The rows of a group lie close to one hidden flat surface of 12 dimensions, which may be shifted away from zero. Surfaces can cross.
(in the rows, 128 means zero)
Known rows, each followed by its group:
[165 151 149 125  92 162 123 115  44 117 171 134 132 157 182 169 156 121] : k149
[127  90 142 147 131 135 142  85 139 146  99 150 168 109 123 104  87 158] : k491
[129 101 109 129  88 128 116 136 149 120  95 126 123 149 116  18  91  83] : k900
[117 127 100 143  96 162 134 123 184  84 143 121 122 161 118 121 135 142] : k149
[123 139 103 166  87 131 157  83 133  61 149 143 105 186 153 175 130 135] : k149
[145  87 136 162 167 104 113 149 155 115  97 181 104 134 119  95 117 111] : k690
[139 153 155 122 149 145 208  62 112 172 106  85 117 102 179 210 168 196] : k690
[ 97 125 140  91 126 163  93 133 115 142 118  97 196  76 123 133 145 111] : k690
[ 70 117  93 162 147  74 125 126 102 146 126 139 119 144 100  81 152 129] : k900
[137 158 156 109 152 147 145 127  89 126 121 110 101 151 144 149 132 157] : k149
[120  64 104 139 144 164 130 115 176 114 131 162 165 111 101 108 110 117] : k664
[197 128 128 163 139 140 107 160 131 129 174 188  96 141 103 151 111 151] : k900
[119  97  80 134 114 117 171 116 135 154 134 102 115 124 137  94 146 120] : k900
[ 91 130 140  91 147  90 152 204 171 157  92 133 120 129 114 129 122 149] : k913
[144 151 119 137  99 128 153 160 189 132 160 182 121 172 126 189  95 172] : k900
[177 137 143 154 104 139 148 107 107 167 116 138 122 108 117 150 115 145] : k664
[131  79  43 150 110 136 120 126 104 123 161 102 144  97 148 112 159 129] : k491
[163 116 136 156 138 179 142  65 123 169 112 148 162  89 112 136 143 139] : k690
[149 177 113 131 115 138  91  99 126 103 173 118 125 152 171 140 192  60] : k149
[125 120  59 108  78  86 166 188  95 130 147  98 114 141 149 147 137  90] : k690
[ 81  76 177 105 164  96 163 119 168  65 110  98 103 120 130 165 153  78] : k690
[ 99  90 142 146  77  68 112 133 101 102 127 115 130 126 195 123 177 113] : k913
[153 168 175 117 159 129 111  92 122 151 143 130 146 100  55 171  64 101] : k491
[ 77 165 103 112 136 120 146 123  91 100 159  93 133 138  86 214 144 102] : k913
[123 123 200 143 126 144 104 107 107 135 138 110 124 120 126  80 143 157] : k664
[134 127 112 118 164 181 155 135 177 135 115 102 117 100  84 136 133 161] : k664
[139 160 111 168 112  79 127 136 141 184 160 184 119 166 127 112 106 162] : k491
[132 129  97  93 177 126 111 145 141  94 179 116 136 134 172 166 139 113] : k913
[172  96 162 141 108 150 106 134 158  94 143 146 118 133 178 110 141 123] : k900
[194 108 134 148 141 133 155  74 177 143 123 131 125  80 138 152 102 117] : k900
[112 103 128 143 114 110 131 108 142 124 150 135 143 118 131 133 142 110] : k900
[ 96  70  52 116 199 128 167 157 125 118 151 116 127 113 101 165 155 123] : k913
[106  77 162 140 103 135 164 120 140 112 110 123 126 107 119 148 148 121] : k491
[ 81 183 124 117 133 171 102 125 181  88 145 110 132 176 118 109 155 159] : k149
[118  88 138 141  84 111  74 143  55  96 146 153 160 129 119 115 120  71] : k664
[185 160 102 139 136 158 136 105  87 183 119 109 110 106  91  92 106 133] : k664
[116 162  59 154  75 107 115 116  99 180 116 136 162 120 113 103 148 122] : k491
[127 139  86 131 164 105 143 106 109 139 134 109 121 119 127 132 101 149] : k913
[ 90 119 132 163 143 118 141 113 118 122  95 146 105 171 112  96 142 161] : k913
[ 79  98  88 123 128  64 139 162 176 121 106 140 147 121 118 129 105 102] : k900
[ 75 170 125  90  98 136  95 105  90 100  94  86 177 134 135 123 131 114] : k913
[116 108 104 132 126 119 136 125 125  95 136 115 134 108 116 169 131 102] : k913
[ 86 102 110 124 142 120 116 131 135 114 166 115 147 119 142 126 160 141] : k664
[141 149 126 161 125 100  92 149  94 167 140 132  94 129  90  74 147 136] : k491
[ 49 138 168 135 115 103 111  87 142 140 128 127 180 128  80 124 110 130] : k491
[ 86 135  78 104  99 203 212  81 132 178 104  69 149 123 139 117 207 148] : k900
[134 107 158 144 143  95 128 105 177 136 102 160 136 113 203 133 140 165] : k690
[124 120 125 100 109 160 174  94 169 162 123  98 159 107  94 105 100 103] : k690
[154 134 164 178 126  27 118  74  61 159 111 138 111 103 160 121  84 141] : k690
[119  96 154 164 129 132 127 106 140 120 102 173 136 133 154 126 161 155] : k690
[104 154 118 102 145 141 131 132  87 103 115 122 140 139  93 174 126 103] : k149
[159  95 184 132 146 105 114 139 141  88 143 127  89 121 172 137 111 143] : k664
[ 92 117 108 164 111 119  46 124 111  95 130 122 156 104 152  95 182 142] : k664
[118  79  56 187 163  60 175 127 145  99 171 103  55 110 125 175 172 143] : k913
[144 119 124 159 167  91 133 127 153 127 124 144  89 145 208 100 132 211] : k491
[114 141 157 119 165 118  82 152  83 132  67 156 149 134 133 117 130 148] : k491
[102 133 141  98 137 133 117 124 194 122 125 104 133 124  76  70  91  64] : k690
[125  75 122 166 102 138  79 177  99  54  88 127 117  87 140 166 174 157] : k664
[102 126  78 185 160 122 112  73 109  58 101 141 106 160  88 116  98 155] : k664
[171 105 113 131 164 160 178 119 126 103 141 134  84 152 123 140 138 108] : k149
[178  90  81 179  77 123 169 143  66 154 175 131  79 130  97 123 125 114] : k149
[118 146 137 146 126 114  65 138  82 103 131  98 130  94 110 145 148 127] : k664
[119 183 180 156  96 116  94  32 189 113 107 113 147 114 140 121 103 130] : k491
[ 95  93 188  94 129 169 183 124 132 109 148 105 130 143 135 145 154 157] : k690
[158 102 128 140 113 120 153  71 138 135 102 108 122  98 129 100 109  92] : k900
[125  60 157 155 120  92 125  92 136 133 166 133 145  89 134 124 120 119] : k491
[116 153 132 137 122 113 106 146  99 127 150 135 121 147  77 125  90 136] : k149
[163 165 114 104 189 133 107 150  75 139 173 137 119 137 120 159 129 110] : k149
[ 49  89 188 101 121  88 157 154  97 107 101 118 116 159 118 110 117 131] : k690
[122 155 118 149 122  71 106 116 165 140 190 135 132 129 147 139 140 129] : k900
[101 154 124 129 115  95 148 144 102 128 130 106 100 146 135 147 156 134] : k913
[118 199 115  87 156 119  78 215 199 140 144 131 116 142  71 120 134  89] : k913
[ 99  88 133 132 104 128 169  80 100 121  80 135 167 104 146 185 130 131] : k491
[177  77 101 156 135 137 105 159 139 146 213 168 122 123 133 101 142 123] : k900
[ 83 189 107  93 152  91 103 110  82 141 162  87 151 150 174 120 132 143] : k913
[159  64 106 116 132 147 150 146  68 116 145 124  96 145 154  69 113 117] : k664
[144 117 135 118 106 126 122 109 139 102 148 140 155 118 158 177 115  97] : k149
[169 169 152 121 111 194 138  71 139 116 112 123 125 148 127 129 136  72] : k149
[157 110  91 153 132 158 152  84  87 178 125 127 150 101  96  98 113 129] : k664
[102 134  99 128 191  95 171  78  90 161 132 146 149 144 122 166 102 158] : k913
[148 113 125 155 136 153 115 118 131 133 122 140 114 121 112  99 140 122] : k690
[159 128 111 146  89 144 152 153  77 143 152 115  93 139 124 131 104 191] : k149
[159 131 117 156  87 134 111 104 144 177  85 123 140  83 111  79 134 100] : k491
[136 131  98 153 133 130 117 118 196 193 166 202 171 140 124  92 137 133] : k900

New rows. What belongs after each?
[ 99 142  80 143 152 149 172 110  97 176 204 138 129 158  71 150 195 118] : k149
[125 133 144 148  96 131 116 136 109 148 154 133 131 122 110 130 145 147] : k664
[126  78 111 135 138  81 125 153  80 125 122 120 111 109 181 115 164 107] : k900
[181 186 149 122 148 105  89 136  91 145 160 111  90 133 154 116 137 108] : k149
[153 171  56 113 142 144 156 167 145 172 184 114 104 146  86 134 112 135] : k664
[147 126 163 136 110 105  96 119 155 108 164 149 122 134 152 121 128  89] : k149
[151 182 203 124 124  91  72  90 155 132 162 154 149 139 174 131 129  90] : k149
[108 125 107  98  60 136 156 165  92 156 173 108 150 150 103 103 106 111] : k690
[163 150 103 160 127 143 105 101 173 138 185  86  76 130  90  22 117 120] : k900
[110 146 109 163 122  78  74 114  93 172 159 109 138  95 120  77 152 121] : k491
[ 92 169 111 133 127 126  87 130  48 126 128 146 157 145  88 148 132 122] : k491
[ 83 165 168 130 160  48 142 135 124 150 183  91  86 124 106 182 149 137] : k491
[121 101 106 126 219 116  99 136  88 138 130 120 123 109 159  85 121 205] : k491
[123  88 142 162  90 138 124  87 105  93 102 137 138 118 163 127 157 123] : k491
[149 118  94 146 122 158 157 124 139 149 176 141 124 140  93 123 131 121] : k149
[135 142 157 165  67 101 113  87  79 131 149 111 126 100  94 168 157  64] : k491
[ 91 112 155 135 183 112 100 120 111 136  93  76 113  78 132  68 167 158] : k491
[155 183 146  84 162 156  94 143 100 150 160 137 159 131 130 168  84 162] : k149
[144  99 131 127 116 135 168 140 112 122 121 130 113 143 131 146 117 125] : k664
[148 115  73 111 108 158 133 142 131 147 128  89 146  84 121 106 130  98] : k690
[133 168 152 118 135 128 108 129 134 128 161 133 133 147 144 140 127 149] : k149
[ 82  92 170  99 113  87 147 137 137 142 104 130 156 123 185 126 116 160] : k690
[166  98 113 123 141 135 138 137 124 118 108  98 113  89 144 138 134 111] : k900
[119 109  72 151 131 140 172 146 106 109 148  99  71 140  74 143 143 134] : k913
[165 110 115 120 181 160 130 124 187  98 165 149 127 144 138 134  64 172] : k491
[106 125 133 112 119 103 141 124 133 142 102 122 137 129 123 116 118 113] : k690
[ 82 120 138 109 105 131 170 134 121 124 121 101 126 152  97 120 121 109] : k690
[160 124 173 142 128  93 144 158 172 191 121 122  86  85  89 104 127 120] : k491
[158 139  86 120 137 152 113 158 139 157 184 121 132 110 108 113 155  91] : k149
[100 117  91 125 153 103 115 149 115 134  91 114 134 104 108 105 146 105] : k900
[179  86  84 184  93 129 150 124 140 139 160 213 126 163 107 118  82 125] : k664
[123  86  90  73 141 130 165 139 104 129 115 100 155 101 151 143 127  80] : k664
[130 181 132 132  99 105 113  84 131 195  99 129 183  97 191 144 136 186] : k690
[140  73  99 145  56 132 104 172  98 108 200 151 146 131 126 125 113 128] : k149
[132 105 172 123 136 150  82 106 126 151 154 125 157  97 121  54 117 109] : k664
[ 92 140  92 142 160 103 105 113 132  89 165 120 122 145 130 144 160 111] : k913
[176 102 212  96 144 219 190  70  99  88  82 135 113 148 179 169 148 100] : k149
[140  88 130 154 128 112 194  77 118 159  99 109 105  92 146 150 129 171] : k491
[179  94 119 129 174 143 138 115  88 104 180 170 104 177 229 122 156 149] : k913
[119 102 137 147 144 147 111  91 138 119 119 118 132 102 116  90 159 110] : k900
[ 92 124 184 125 112 137 158 103 156 101 153  96  88 176 140  86 133 164] : k690
[174 115 113 157 141 161 206 100 168 153 124 166 104 141 121 173 144 130] : k690
[ 82 178 111 120  94 121 112 113 206  62  70  88 135 130 102 144  86 137] : k149
[150 114 128 125 146 128  83 188 120 100 188 160 120 125  99 150 150  47] : k690
[127 141 124 122 123 152 108 136 121 109 141 123 134 144 112 121 138 101] : k149
[130 146 136 134 126  95 114  91 120  85 163 175 167 155 148 219  85 113] : k149
[183 156  98 126 169 123  77 122  56 164 116 151 169  80 126 139  96 110] : k491
[170 175 123 101 130  93 122 148 109 180 128 119 116 134 196  93 108 158] : k913
[ 98 165 106 147 101  83 160 117 124 132  79 135 102 155 140 143 147 132] : k690
[165 150 151 128 101 147  89 140 111 140 172 144 134 136 122 112 102 133] : k149
[125 145 103 175  99 143  98  85 107 124 116 157 129 173 116  43 119 128] : k664
[117 161 124 141  94 131 112 114  91 161 123 113 140 130 132  96 138 165] : k690
[111 127 235 122 151  88  84  99  32 165 140 138 165  93  76 122  81 104] : k690
[142 158 117 113 125 145  81 125 120 104 102 103 122 140 192  77 153 128] : k913
[171 168  80 157 106 118 107 120 120 148 198 126 120 119  97 138 110 100] : k491
[ 84 155 145 102 149  94 110 127 138 105  90  76 114 113 143 122 148 106] : k690
[134 107 122 109 136 101  97 150 140 112 175 145 154 121 166 149 120  91] : k913
[152 137 114 145 133 157 120  83 123 117  62 140 136 123  88 104  86 107] : k664
[151 135 106 147 121 110 110 109 108 109 116 137 120 135 145 108 111 112] : k664
[129 114 146 139  96  96  81 139  60  71 112 141 129 143 137 125 103  72] : k664
[104  86 137 161  96  82 169 122 186 149 187 105  96 110 109 124 150 138] : k491
[119  86 128 130 126 172 111 145  75  95 102 113 126 113  82  99 131 113] : k664
[159 132 130 152 145 215  79  84  55  66 128 120 119 142  98 102 110 124] : k491
[158 120 101 181 134 165 165 127 113 155  99 187  98 164 106 115 150 173] : k690
[148 151 180 184 106  70 160  79 131 194  55 143  95 108 159 101 132 176] : k491
[139  51 178 163 117 100 184  84 140 168 144 114 106  69  98 133 116 131] : k491
[ 86 146 132 125 104 196 175  93 111 188 162 145 187 147  54 147 139 161] : k149
[115 119 205 118 135 107 146  73 102 153 119 122 133 117  79 110  77 115] : k690
[136  88 205 112 141 152 136  85  71 132 169  92 137  89  98 127 112 114] : k690
[ 88 136 125 163 118 125 177 115 136  95  93 126  67 189 144 118 178 178] : k690
[135 131 151 154 127 120 123 139  95 153 133 112  78 127  78  91 154 136] : k491
[117 107 194 149 113 133 100  63 216 136 137 195 195 126 218 121 181 131] : k900
[ 84  62 107 153 105 109 135 139 112 105 108 118 115 126 128 100 167 128] : k913
[149  94  98 133 148  96 109 161 139 155 120 182 156 108 136 132 125 102] : k900
[104 116 105 135 145 133 139  75 108 141 102 114 157 108 134 115 113 163] : k491
[146 147 209  98  91 160 126 147 113 166 147 133 136 132  89  99 102  93] : k664
[144  97  69 186  90 140 117  91  52 114 154 158 145 148 155 119 141 141] : k491
[108  87 117 137 141 108 135 109 143 119  81 117 128 110 114  66 119  98] : k900
[ 81 157  86 102 173 182 120 110  80  93 118  89 145 145  88 134 123 173] : k491
[156 148 137 160 115 113 167  83 140 165 135 135  92 136 115 127  98 165] : k491
[133 135  57 137 127 106  99 148 121 137 201 137 141 131 127 115 123 113] : k664
[122  77 149 125  91 179 136 134 166  84 124 141 139 142 134 104 137 121] : k900
[132  86 107 144 110  97 151 123 109 142 154 138 141 115 165 148 150 111] : k900
